All groups share one centre, and each spreads out both ways along 9 directions, with some noise.
Some rows, each with its group after it:
[  1 -15 -13 -18   5  -7 -10   6 -11 -31  -8  -2  16  21  12  -1  -5]	Y
[  7   3   5  12   9 -15   6  12   4  19  10 -28   1  11  14  36  -4]	K
[  4  -8  -5 -10   1  -2  -6  16  19   0 -16   3  18   2 -16  20  19]	K
[ 19  15  20   0 -27  -2   6 -16 -24   7  21  -1  13  13  15 -11  -6]	K
[  8  -4 -20   2  -6   7 -17  -4 -29 -35  -4   5  19  24 -23 -10   2]	H
[ -5   2   2   6  20   4  -4   3  -6   1  -6  -4 -10  -4   6   5 -23]	Y
[ -6  -6 -10 -27   6 -19   1  20  -4  -9  -4  -9 -14  -1  33 -12 -20]	H
[ 11  11   7 -15  -5  11 -26  10  -6 -21 -12  17   4 -14  -6 -15   1]	K
[  1   2 -14   1  -1 -26 -11  31  -6  -1   8 -25   2  -6  19   6 -12]	K
[  0  11   9   3   2   3 -12  -1  -5  -9   3  -1   3 -10  14  -6  -7]	K
[ 18  16  24  -2 -10 -12  -9  23   3  18  12  -8 -14 -18   6   0 -12]	H
[ -2 -17   0 -15  -1 -10   5  -7 -13 -20  14   1   4  20  24 -19 -14]	C
[  4   1   6  18  -6  -8 -14  11 -14   4  10   1  -3 -19   1   1 -15]	H
[-18  15  -7  -1  38  11 -11  -3  10 -16 -11 -30  12   8  12  -5 -21]	H
[  4   4  -4  -4 -11  -7 -15  15 -15  -5   2  -5  18  -4  -8 -19 -19]	H
[ 22  13   5  -2   4   3 -37  23   8 -30  -7  -7   5  -1 -14  16  17]	C
[  6  -4   7 -15   6  -3 -30  31  13 -17 -13  -8   1 -22 -11  -2 -22]	Y
[ 24  14  16  -3   4   2 -10   8 -15  -9   1  10   3  19  11   9  15]	C
[  3  17  15   1  -2  -9  12  -1 -14  19  20  -7 -20  -4  32 -16 -17]	C
[ -4 -13   6  -6   4 -11  -3   2  -3  -6   9  -3  -1  -2  24   0 -17]	C
[ -8  -6  -4   0  14  -7   1   8   0   6  -2 -12 -16  -5   6   4 -25]	C
[ 15   0  10  -7  -8 -14 -17  25  -2  -5   7  -2  -9 -10   5   4  -5]	C
[  0  27  -5  17   3   9  -1   2  -9  12  -4  -9  -9  -7 -12  -5  -5]	Y
[-20  14  -4  21  30   6 -20  -3 -11  -7  -8   0  20 -15  38  15 -11]	C
[ 15  14  14   3  25   7 -10   0  -2 -16   0 -10 -14  18  16  25   6]	Y
[  1  -4   1   3   5  -9   3   5  -5   1  12  -5 -15   4  11  -3  -4]	C
[ 24   6   6  -1  -7  -4   9   1 -24  -2  18  19  -3  38   9  -6  33]	C
[  4  12  17   3   4  13  -6 -14   0  -4   2   4   6   0   7   1   0]	K
[ -3  19   0  10  33  20 -10  -3   7  -7 -14 -22   6  13 -13  13  -8]	H
[  1  23  -9  10  -6 -31 -29  38  14 -16  26 -39 -10 -17  21  -9  21]	K
[-20   1 -14  -4  12  -8  -7  14   0   0 -10 -13   9 -19  21  -8 -27]	H
[ 19 -11  18  -6  -3  -3  -6  -4  -9 -21  15   4  -3  24   6   3   2]	H
[  2  -1   3  -3   4 -15 -15  19   3  -7   5  -8   2 -10  29  13  -4]	Y
[-3  3 -5  5 -4 -6 15  4  8 25  1 -9 -3 -5 -7 10  3]	Y
[  4 -22  -7 -21  -5  -7  22  12   7  22 -29  24  -6  -1   8  46  12]	H
[ 20 -10  13 -21  20   3 -13  14  -1 -20 -14   6  -9  22   2  21  -9]	K
[  0  22 -19   1  -5  -2 -20   6 -15 -26  -3 -11  18   3   9 -13  12]	Y
[  7  20   4  10   3  13  -3  -4 -13  11 -13   5  13  -1  -6  13  -1]	Y
[  7  40  30   4   1  -1 -14   4  27   4  20 -27  -9 -16  29  -3  17]	H
[ 8 17 14  7  1 14 -2 -4  1 11 -7  2  0 -5 -6  8  0]	K
[-15   2 -10   5  16  -7 -17  13  14 -17   7 -17  -8 -12  14  -7   6]	K
[ 11  16  22  -2   9   3 -24  14   1  -4  -9  -2   8 -14  17  22  -9]	C
[ -5  21   4  20   7   3 -10   0   7   7  -3 -10  14 -14  16  22  13]	Y
[  3  -4  34   1  12  14 -13  -3  19   6  -1   3   3 -18  -8   8 -21]	Y

New rows, each followed by its group:
[  5   7   6  -4   3  16   1  -7  -3   2 -12  10  -7   1 -13  -2  -5]	K
[  9   7  -1  -3  -3 -14   0  22 -11  14  -1  -4  -9  -4  13  13  -6]	Y
[ -2   0  -9  -5  -5  -2  16 -10 -22   4   2  12  16  23   9 -14   5]	C
[ 31   7  23  22 -13   6 -18  13 -20  14   7   5  14  -2 -51   8 -19]	H
[  8  -3  -5 -15   5  -2  -2   7  -6 -14  -7  -4   2  18  -1  -2  -7]	H
[ 12  14   2  -3   1   0 -26  18  -6 -13 -14   2   4 -11  10  16   4]	H
[ 15   3  14   9   4   7  -2  -1   0   6   1  -1  -3   7 -12  19   3]	H
[ 15   2  -1  -8   0  -5  -2   4 -21  -8  -6   5   9  21  18  13   2]	Y
[ -7  19  -8  -1  -7   1  -5  -9  -5 -12   7 -19   7   1   7 -27  -6]	C
[  3   4  10   6  15   1 -19  -1   1 -23   9  -4   5   5  22  11  11]	C
[  5  36 -12   5   8   3  -6   0 -41 -12   3   2   3  20  25 -24   6]	C
[ 15  10  16  -9  -7  -2 -23   7 -10 -18   2   9  25   3  21   4   8]	C
[ 10 -13  -3  -5 -25 -10   4   9 -14  11   0  15  16  -2 -19  -2  -5]	H
[-13  16  -2  21  16   0  -6   1  -4  10   2  -5   1 -17  17   8  -4]	C
[ 22  30  37 -23  17   6  -8  13  31   6   2 -28  -5  10  13   5  -2]	H
[  8  17   0  -7  17   4 -19  15  -1 -12 -18  -9   5   0   4  12  -6]	H
[ -6   0  17   6  13   0  -3 -11  10  -4  12 -12   0  -4  30   7 -10]	C
[ 18  13  26  -1   4  10 -15   5  26   0  -5   0  11  -2  -7  31  30]	K
[  1  26 -18  -4   0  -2   3  19 -21  13 -13 -13 -16  -4  -8 -17 -28]	C
[ -6  -5  -4  -4   3 -12  -4  15  22  -4   9 -25 -16 -10  -5 -10  -6]	Y
[  1   9  23   6  20  10   8 -16  20   4  12 -21  -7  18   6   9   2]	H
[ 11 -17  30  10   4   9   1 -16   5   8   6  11  25  12 -11  31  -2]	H
[ -1   6   2   2   1  -4 -11  10   1  -1  -5   0   1 -16  19  13   4]	H
[ -7  27  -4  26  12  14   8 -19 -16  16  -7  -1   8   6   9  18   7]	Y
[ 17  14   4 -15   0   4  -7   3 -14 -16  -6  -1   5  22   3  -5  -1]	C
[  3  -3  11  -3   2  -5   2  16  17  19  -3   5 -19 -21  -5   7  -4]	K
[ 12  15   1   0   5   8  -6   2 -30  -7  -4   6  -9   9   1 -12 -21]	Y
[-19 -15  -9   6   8  -2 -17 -10  -2 -30   4   3  36   0  24   3   7]	C
[ -1  -3  18   5  -6  15  11 -29 -13  17  -1  23  30   3   3   5  -8]	Y
[ -1   2  -4  -1  10   1   2   4   6   1  -6 -16 -14   3 -10   5 -12]	C
[  5 -20  30  -7  -9  -8  -2  -7  24  -3  18  -5   8  -2  16  14   2]	C
[  3  30 -26  12   1  14  -8  -3 -20 -10 -16   2  24  20 -21  -5  32]	C
[ -1 -11   2 -11 -15 -15  10   6   0  12   6   5   1  -7  15  -1  -3]	H
[ -3  14   2  23  24  20  -8 -14   3  -8  -2 -15   0  12 -14  14   1]	H
[ 21   5  19 -11  -8  -6 -31  26   8 -15  -3  -3   8 -14  -1  15   0]	C
[  9  -4  -5  -6   5   6  -4  16  -3  14 -30   9  20  -1 -26  29 -14]	H
[ 16  17   9  -1   5  19   3 -15  18  -3 -13   0   2  22  -9  33  45]	H
[ 11  35  15   0   8   1  -5  11  18  10   3 -24 -17  -5   6   3   8]	H
[  8  -9   3 -14  -8   4  -5   8  -8   6 -18  17  22  -6 -19   3 -18]	Y
[  8  10  -9   0   2  -1   4  10  -3   6  -9  -8  -8  10 -10   8   2]	Y
[-20   7  -1   8  -4  -9   3  -7  13   6  12 -10   6 -21  36  -2   9]	H
[ 12  27  17  10  13  19 -20  -1  -9  -6  -9   1   3  -5   0   9  -6]	Y
[  4  20 -13   8   7  -3 -11  10 -22 -13   4  -6  -9  10   7 -14   8]	C
[  2   2  -1   2   8  -1   3   0 -10   4  -5  -7   0  10   5  12 -18]	K
[-15   8 -17   8   7  -2   1   1 -16  -1   2  -9 -15  -8   9 -24 -26]	K
[  9  13  -8   2 -14 -25  -7  18 -15  -3  18 -26   8   6  17  -3  -3]	K
[  1   1  -8   9   8   0 -18   0 -18 -28   5  -1  -9   4  16   0   0]	H
[ -5  -4  15 -13   5  -3   1  -8  10  -6  19 -19  23  14  14 -23 -20]	H
[  5 -17  -1  -9  -4  -9 -21  17   6 -22  -3   0  16  -5  -2  11   1]	C
[  7  47  18   9   6   6 -28  10  12  -7  12 -32   8 -13   7 -17   0]	H
[ 13   1  34  -2  12  15  -7 -17 -14  -8   7  13  -3  10  14   1 -21]	Y
[ 8 15  2  6  0  2  5  4 -2 15 -5 -3 -1  6 -2 20 11]	Y
[ 21   3   9  10 -18  -5 -12   5 -19  -9  18   5 -10   1  -7  -6   6]	H
[ -5 -13  19  -5   8  -6 -14   8  22  -9  12 -12  -4 -18  12  -6 -19]	Y
[ -3  19  -1   1   1 -10 -18  23   0   5  -4  -9   1 -29  18   1 -12]	H
[  3   7  -3  -5 -11 -12 -11  21  -8   5  -4   1   3 -20   9  -2  -8]	H
[  6  -4  -5 -12 -12   8  -1  -8  -5 -11 -10   9  32  16 -19  -9   4]	Y
[ 11  25 -11 -13  -3  -5 -11  27  -1  -1 -20  -7 -10  -9   3   3   6]	H
[ -8   6   4   6   3   6  -7   2   7  12 -13  -3  35 -15  -7  15 -10]	H
[  0   5  16   3  21  19 -18  -8 -13 -13 -11  10   9  -5   9   4 -28]	Y
